The same things were measured in two ways. Each way mixes the same 12 hidden numbers, adds some noise and spreads widely along 6 directions of its own, which tell nothing about the thing.
In the rows, 128 means zero.
Some things both ways: the first way, then the second way.
[ 71  90 150 122  96 166 147 174  69 128 188  90 131  90  97 112  75 102
 106 146 152 113 175  58 134  97 142  95 159]
[131 160 108 191 157 151  89 126 118 151 100 167 158 128  98 124 144  97
  76 104 137 138 153 140  78  86 134 134  98 135]

[129 127  60 145 149  96 121 123  72 141  47 136 117 151 133 147 145 119
 123  95 115  71 104 171 119 128 101 119  44]
[146  98 129 117 121 111 130 194  94 142 119 138 107  83 140 134 106 143
 141 180  94  94 126 150 105 102 106 102  98 138]

[131 122 167  96 143 117 128 175 137 104 156 110 191 141 142  81  74 193
 131 116 119 115 135  74 160 113 158 129 151]
[107 137 165 126  60  72 135 120 115  87  62  98  76 134 103  81  96 198
 122  95 176 111 156 162 125 135 114 104 132 128]

[ 87 152 137 121 183 123  70 179 148 126  95 129 194 151 131 117 106 107
 166 125 143 187 125 136  90 134 186 197 156]
[141 150 149 161 120 145  93 149  91 119  67 132  70  92 153  80 133 140
  92  94 131 106 140 120 111 132 143  94 142 153]

[117 147 158 135 152  85 122 214 143  96  86  82 134  98  86 100  85 125
 132 154 156 167 161 110  90 118 154 124 166]
[152 152 137 164 107  77 106 135  82  78  82 150  73  90 118 102 112 170
  92 124 175 117 159 172  72 120  69 122  85 150]

[158 156 148 112 116 171 143  90 150 152 154 131 162 158 154 163 138 157
 148  94  81  76 137 151 138 166 113 154  85]
[135 109 101 191  51 128 187 124 133 144 106 131 159 105 152 144 124 137
 125 130 120 105 136 135 107  89 171 173 127 150]

[174 142 165 137 109 146 194  74 140 163 148 123  95  74  96 172  83 101
 127 157 109 112 190 115 134 137  73 108 121]
[122 172 169  80 173 157  85 127 138 103 169 113  86 131  95 133 115  92
 139 165 136 185  89 129 112 156  97 137 135 104]

[161 123 130 127  94 157 110 102 136 147 125 135 154 149 151 187 153  97
 156  98  94 109 144 137 112 159 124 166 110]
[129 103 120 171  63  73 158 128 125 143  78 138 132 124 136 115 146 176
  93  96 141  89 149 176 108 117 137 130 133 143]

[125 136 149 115  79 143 177 161  62 140 121  98 100  90 110 131 129 119
  90 139 109  98 157 116 123 103 106  59 107]
[131 131 105 140 109 114 120 129 141 150 146 147 164 128 132 174 154 105
 111 135 117 122 131 174 118 125 120 147 110 134]

[143 163 166 136 163 147 158 154 132 180  95 111 154  38 102 120 134  55
 123 159 176 236 155 134  70 195  83 116 186]
[128 157 122 109 119 129 125 131 143 104  90 145 142 134  54 160  76 145
 147 218 154 151  87 120 114 126  91 107  99  83]

[133 122 112 143 152 130 148  74 109 164 114 102 106 114 129 150 111 127
 110  83 115  93 161 125 150 137  98 121  93]
[144 159 168 103 149 207  78 104 132 128 167  87 104 113 109 144 136 107
 162 183  94 161  77 127 166 158 145  99 124 138]

[ 78 142 190 152 100 147 146 151 112 127 127 111 124 101  73 156 102  64
 126 125 148 190 148 127  89 100 138 129 137]
[137 146 113 139 147 153 115 123 100 139 147 152 129 127 126 126 132 144
 111 111 118 122 137 144 110 122 144 126 112 150]

[183 128 105 139  95 115 149  87 124 138 132 110 130 104 136 161 120 118
 123 114 128  73 138 105 127 157  93 127  88]
[120  88 164 106 100  40 159 111 146  94 105 119 124 158  73 127  88 168
 139 155 160 114 113 181 132 123  72 122 119  99]

[113 147 183 122  96 173 194 127  63 161 147 124 117  65 109 128 101 106
 108 142 121 160 157 111 140  99  82  74 133]
[ 95 129 113 114  72  64 130 110 142 113 109 128 144 163 104 146 132 160
 151 139 144 107 129 155 169 139 121 127 141 103]

[ 95 131 166 141 134 146 158 163  81 157 106 126 138  78  98 110  94  82
 128 163 154 193 145 113 111  92 113 118 162]
[ 94 151 101 186  81  93  83 147 109 131 124 169 128  97 123 149 178  78
 103 126 120 131 153 129  89 126 150 167 140 144]

[188 115 149 139 133  89 141  84 190  74 116 144 137 151 168 111  94 170
 158 101 113 132 105 102 165 147  89 125 137]
[ 94 136 167 134  85  63 103 139  98 125 143 101  91 143 150  84 133 154
 124  41 140 129 178 143 128 151 152 136 157 154]

[100 133 109 149 152 109  83 199 142  97  91 101 141 189 115 104 109 152
 149 133 129  76 104 143 102 104 187 180  81]
[131 112 147 135 148 105 106 129 137 116 143 108  95 106 176 113 186  81
 109  92 133 137 149 130 131 151 107 143 144 146]

[ 23 186 203 136 133 145 146 201 134  95 144 104 165 128  61 109  86 131
 129 124 166 169 126 156  88  99 166 147 131]
[141 119 122  96 127 136 171 118 114  92 140 133 128 122  82 130  52 181
 183 206 132 126 101 160 143  63 124 134  96 118]

[ 66 172 179 156 135 152 173 172 110 144 147  68 149  92  80 112 111 117
  99 135 176 157 146 119  88 132 131 123 121]
[123 155 171 116  88  64 104 104 127  92  95  91 105 168  88 100  87 179
 146 140 176 131 124 185 152 119  83 118 126 104]

[ 47 142 133 161 154 146 133 173 105 134 125  92 139 123  84 108  98 121
 120 123 169 119 144 127 107  99 147 164 115]
[156 107 113  99 159 169 173 109 134 115 134 116 144 137 117 125  82 160
 167 194 120 116  92 120 155  93 111 126 110 110]

[125 156 156 147 117 134 138  68 122 141 103 146  88 122 112 179  95  86
 148 112  93 160 144 146 130  86 117 148  97]
[107 121 120 143  82  91 111 133  59  65 120 169  81  67  82 105 101 160
 136 174 137  98 154 177 106  80 128 142 102 161]

[106 124 179 160 163 122 130 193 171  87 135 107 159 132 115  85 104 140
 122 132 165 181 127  80 110 140 129 133 163]
[ 94 119 188  97  74 112 130 105 141 130 165  55 127 148  99  99 107 151
 147 131 145 172 124 148 149 158 148 142 151 130]

[102  88 124 127 107 140 147 159 112 128 152 104  69  59  64 146  76  57
 101 176 147  93 221  81 114 119 114  81 173]
[181 110 130 142 146 133 163  99 149 145  94 114 137 148 142 123 129 176
 107 120 138  99 113 176 135 113  94 103 101 128]

[ 89  95  78 182 180 128 166  92  84 139 137 101  73 140 118 125  82 170
 102 110 117  25 191  84 182  89  83 119  65]
[157 115 154 132 102  84 130 135 105 118 104  72 110 143 163  79  98 178
 152 134 143 105 138 128 150 123  79 123 126 127]

[ 71 144 171 122  96 148 124 221  89 120 146 109 201 117  83  99  83 111
 142 151 177 152  95 122  91  91 178 161 131]
[102  91 121 113 109 125 186 124 119  93 108 147 105  99  60 105  89 165
 146 191 138 112 121 164 103  59 141 144 121 120]

[162 137 171  95 111 159 156 141 152 152 138 148 165 103  86 125  88 112
 139 139 135 116  97 172 120 156 114 118 120]
[138 108  80 125 144 169 222 135 171 153 106 134 152 135 143 172 127 141
 151 129 104 106 123  83 110 115 145 127 106 104]

[137  82  95 155 134 109 147 138 102 126 129 101  76  72  86 122  55  90
 121 167 157  94 176  74 136 114  97 100 137]
[139 111 144 196 100 110 123 128  86 100 101 133  85  69  98  92 133 139
 105 157 142 120 152 164  68  82 110 146  94 164]

[ 86 105 158 140 101 168 135 123 106 116 179 136 100 128 111 174  96  69
 135 149 110 138 174  89 117 125 123 106 131]
[141 104 101 192 101  94 155 124 139 152 113 149 191 133 178 146 138 112
  93  58 131 115 159 118 131 113 163 154 127 156]

[ 77 134 143 137 118 151 154 152  84 136 131 121 113 108  86 128  86 134
 116 117 120  93 171 120 147  55 125 134 114]
[139 130 119  85 193 218 115 117 130 154 197 123 128 126 115 143 153 101
 151 196  77 140  80 123 140 137 133 130 131 125]

[ 89 101 145 141 141 154 148  64 115 168 124 126 135 169 139 167 127 129
 110  71  95  90 171 117 159  92 125 147 108]
[102 173 115 102 109 101  88 151 123 100 129 164 152 127  59 173  75 115
 146 198 144 156 120 165 115 100 104 131  89 100]

Other things, the second way, with their names:
<99>: [109  90 120 104 129  95 170  86 164  87 121 143 117 139  94 156 146 139
 158 154 134 112  94 141 173 132 131 124 148 105]
<538>: [117 126 106 139 115  78 150 133 120 122 138 144 111 142 164 111 144 129
 105 103 150 116 136 123  88 139  99 191 168 119]
<325>: [101 122  75 143 118  74 141 140 114 123  92 153 145 147 136  98 146 143
 107 106 163  99 180 111  99 110  92 160 133 108]
<384>: [124 193 140 120 146 124  23 203 100 154 144 155  97  91 121 167 158  89
 119 170 102 167 121 122  93 170 112  90 112 130]
<498>: [113 158 116 144  99 132 108 108 119  80 108 184  97  86 105 148 135 109
 117 142 136 125 106 186 135  88 174 145 145 142]
<223>: [146 134  98 122 129 164 147 105  88 101 145 147 127 106  96 128  93 191
 149 179 131 125 121 119 123 126 132 119  89 150]
<528>: [143 107  97 115 133 142 191 148 114 120 122 163 158 123  94 158  50 167
 163 173 109 101 122 123 113  72 135 118  78 120]
<336>: [132 129 142 161 104 102 120 124 101 115 120 113 102 128 165 105 138 132
 111  70 138 111 156  97 110 172 116 138 138 153]
<303>: [168 123 103  94 173 135 188 121 155 128 174 122 157 155 166 172  96 160
 177 136 118 147  97  85 164 143 123 131 113 113]
<171>: [138 111  99 115 194 233 166  90 158 156 152 120 133 120 147 117 181 109
 110 117 108 136 112 106 133 127 167 139 143 137]
<531>: [138 123 135  77 168 149 167 111 171 134 126  93 161 188 144 125  90 144
 143  93 145 144 112  74 171 162 124 106 143  92]
<256>: [132 133 173  92 112 182 145 129 156 126 148  84 118 114 136 124  89  93
 124 149 128 162  88 132 119 141 137 151 153 122]
<439>: [123 104 115 115  85  91 181 117 171  97 122 121 177 129 116 174  86 127
 167 167 150 146 118 123 166 108 128 149 113 108]
<183>: [129 145 128 138 207 150  70 164 140 152 150 143 126 108 135 131 177  30
  97 165 122 184 106  75  85 142  96 149 146 105]
<526>: [149 127 135  81 167 117 139 141 121 120 105 129 116 168 114 123  77 180
 151 143 129  99 105 117 148 139  83  78 117  95]
<387>: [133 109  98 105 154 175 175 116 183 127 152 133 149 115 160 203 156  77
 169 140  85 128  96  87 174 139 170 130 134 118]
<437>: [172 178 106 156 142 145 111 135 122 153 126 126 114 137 210 147 151 144
 145 100 106 123 109  95 158 141 149 125 147 136]
<302>: [103 154 117 136 154 118  87 149 129 116 125 162 156 125  75 146 119  65
  90 135 155 159 165 129  57 117  78 145  80 110]
<135>: [ 80 131 113 106 171 159 122 117 117 125 178 149  97 118  99 118 178 103
 116  96 113 138 161 130  94 137 155 146 129 142]
<10>: [105 153 134 121 164 125  79 126 111 126 114 146 119 172 122  98 135 107
 102  64 135 113 149 105 130 151 127 113 155 117]
<111>: [119 138 156 121  88 177 108 120 124 143 169  93 117 113 138 132 136  99
 139 153  96 136 101 138 133 153 160 152 153 149]
<132>: [ 88 109 162 112  68 119 131 151 104 122 154 107 109 110  89 115  87 122
 162 170 105 124 129 160 113  96 154 154 136 136]
<140>: [128 115 104  76 143 125 181 142 129 106 133 134 102 121 123 131 106 169
 158 178 135 123 110 107 115 136  98 131 127 104]
<341>: [105 152  57 135 115 161 131 191  98 161 113 171 112  74 124 128 159 120
 105 186 110 106 161 148  40  75 118 159 104 124]
<485>: [109  97 150 129  65  62 116 113 131 112 109 112 142 131  79 123 121 151
 137 182 147 120 120 184 158 117 109 122 130 122]
<273>: [143 106  93 146 138 105 160 132 152 148 152 140 160 138 178 165 156 100
 144 142 114 134 101  70 139 147 127 169 159 114]
<355>: [144  92 171  86 176 144 152  78 170  93 183  89  82 118 134 124 157  97
 145 160 130 160  73 145 158 149 104 154 158 124]
<76>: [109 188 140 134 132  85  38 121 180 136 135 110 170 162 147 170 190  45
  94  73 166 197 152 122 157 193 105 130 134 111]
<53>: [146 122 122  81 175 156 165  98 156 131 159 131 165 181 106 163  85 144
 161 140 115 126  91 141 165 115 127 119 113 102]
<521>: [123 126 155 101 129  96 100 103 157 123 125 102 128 160 105 142 152 132
 145 146 135 135 105 153 178 161 103  98 136 106]
<231>: [136  90 114  85 139 139 197 112 164 132 145 115 161 150 146 160 110 151
 151 114 120 123 116  85 161 171 142 113 130 119]
<368>: [157  99 141 149 142 189 153 114 158 167 130 107 154 120 194 143 157 101
 102  52  94 125 121  73 161 183 195  99 146 166]
<9>: [154 106 118 188  83 118 167 131 118 160  92 112 140 118 156 103 132 167
 113 125 127 100 142 148 106  86 134 148 119 147]
<41>: [138 133 144  87 198 170 118 136 166 151 178 117 144 144 135 153 138  61
 115 133 115 166 101 120 112 149  99 142 129 106]
<246>: [133 163  63 171  87  63 144 143 127 129  59 182 132 128 105 160 150 193
 103 154 168 105 147 160  72 121  79 126  89 109]
<210>: [139 139 148  94 128 202 157 116 155 114 166 100 135 121 131 167  80  87
 170 162 101 152  84 105 143 132 154 150 129 121]
<389>: [135 150 184 121 113 152  88 115 117  99 166 112  97  95 109 136 104 108
 138 157 122 175  87 146 141 149 158 129 139 155]
<141>: [138 156 147 131 193 132  58 137 101 165 180 139 140 162 114 122 141 100
  90 106 121 154 129 140  91 152  94 128 117 133]
<495>: [125 143 104 101 157 104 121 122 143 121 149 145 135 144 114 159 149 132
 138 161 140 148 112 127 133 151  92 131 125 101]
<418>: [160 123 111 140 154 187 182 126 105 136 103 135 112 134 166 108  97 169
 139  80  99  80 127  80 132 118 169 108 131 144]
<324>: [ 90 147 140  72 138  71 124 120 152  94 131 113 129 183  66 132  96 148
 165 141 168 154 135 132 144 135  84 123 119  77]
<463>: [105 183 106 144 140 147  75 173 111 139 116 182 120 108  89 154 132  76
 122 173 108 140 121 143  79  79 139 140 121 110]
<182>: [ 87 153 169  76 108 108  90 121 150 128 196  74 104 146 103 121 152 102
 146 166 144 190 109 154 130 170 103 172 165 106]
<475>: [134 194  83 152 160 115 103 164 112 105 120 186 144 126 121 176  93 106
 144 124 138 147 156 105  95  84 113 141  72 113]
<441>: [131  96 137 138  95 158 159 123 142 138 149 120 140  94 147 160 136 103
 135 146  95 132  95 103 138 156 179 141 148 152]
<93>: [139 114 164 140 143  88  92 114 156 119 165 123 137 115 107 169 155  82
 141 169 123 177  94 158 155 130 118 130 119 132]
<483>: [106 134 138  97 159 203 109 132 140 166 202 108 100  85 116 135 197  94
 117 157  93 176 113 138  98 158 165 136 135 152]
<117>: [105 109 155 149  66  66  90 142 114 109 116 125 123  98 116 129 135  96
 112 126 135 116 155 181 122 124 117 135 119 150]

Some of these things the first way, each followed by its name:
[153 188 184  94 116 143 138 118 160 108 151 154 145  94 150 110  85 142
 150 133 101 182 121 112 146 126 118 127 154] : <10>
[158 105  84 158 127 116 127 108  55 182  84  94 162 125 153 158 148  86
 125 112 144 123 115 106 105 149 116 146  77] : <441>
[109 153 133 125 129 146 115 103 120 133 123 147 102 174 130 177 125 118
 119 103  66  90 130 144 127 105 149 133  49] : <117>
[179 126  96 148 144  77 178 109  93 149  63 108 126  71 148  74 119 119
  89 144 178 137  75 102 133 144  63  74 108] : <132>
[168 102 111 146  88 153 107 160 108 161 103  83 145 110 129 118 140  80
 147 148 159 118 103 119  86 151 140 159 124] : <171>
[174 149 121 143 149  85 142 136 110 119 106  80 157 133 155  93 101 203
 127  96 124 100 109  93 150 118 121 136  75] : <336>
[122 119 129 110 148  94 162 141 109 108 124 136 118  65 113  92  53 139
 116 143 141 130 175  78 169  99  88  82 180] : <526>
[192 109  93 144 132  73 152  94  94 137  95  75 138  93 179 124 126 127
 126 120 145 131 151  69 129 178  81  94 134] : <389>
[122 125 161 185 147 121 131 111 137 138  82 103 110 102  99 153 114  77
 139  96 149 211 157 120 103 122 107 153 146] : <223>
[109 152 131 151 176 122 119 118 141 162  81 105 171 165 144 126 143 154
 113  79 125 115 126 131 125 109 151 193  93] : <111>
[139 136 147 160 100 133 158  71 154 160 104 104 110  83  98 166 133  40
 109 120 171 161 124 144  84 165  98 130 128] : <53>
[137 151 155 175 138 142 162 162 134 147  99  81 159 143 124 110 151 166
 126 120 141 105 126 132 109 126 110 164  90] : <182>
[141 149 150 156 161 124 107 141 185 140  64 140 178 157 112 141 126 124
 176 108 134 151 118 177  99 128 138 224 126] : <140>
[118  87  86 156 171  97 131 137  55 154  37 116 147 141 142 128 147 121
 122  83 136 126 140 135 127 124  95 114 113] : <384>
[139 135 104 160 151 149 133 175 113 141 107 132 109  76 106 123 115  72
 163 201 153 151 164 124  87 168  77 133 148] : <183>
[106 157 154 137 129 165 140 143 120 128 137 151  85  77 106 152 117  66
 127 154 117 178 174 117 107 140  91 101 149] : <485>
[182  88 116 155  78 137 137 155  74 155  86  97 135 131 120 147 148 101
 134 120 128  94 104 134 103 134 109 120  78] : <483>
[128 121 198 148 133 149 181 115 176 128 148 138 107  81  75 118  69  91
 122 155 158 172 141 115 129 130  84 105 164] : <324>
[117 106  92 159 104 114 146 154  71 110 124  85  99  90 108 136 112  83
 125 150 164 102 151 106  94 164  93  79 114] : <93>
[131 145 169  90 121 156 141 118 151 146 127 168 120 109  89 144  76  79
 147 158 110 141 121 176 119 132 128 114 133] : <387>
[144 118 126 152 141  88 143 141 148  87 101  85 170 159 144  95 113 197
 152  82 147  86 121 129 137 156 109 139 122] : <303>
[129 132 140 103 161  90 116 133 165  99 119 130 188 125 140  78  60 167
 153 107 152 141 111 107 152 121 146 157 172] : <418>
[132  73 123 137 156 109 142 168 115 111 141  94 150  99 146  61  79 145
 117 153 169 131 149  33 151 135 111  98 185] : <531>
[166 126 130 178  98 146 176  83 102 183 115 104 136 111 123 169 120 117
 149 145 126  89 173 107 129 100  89 186  97] : <538>
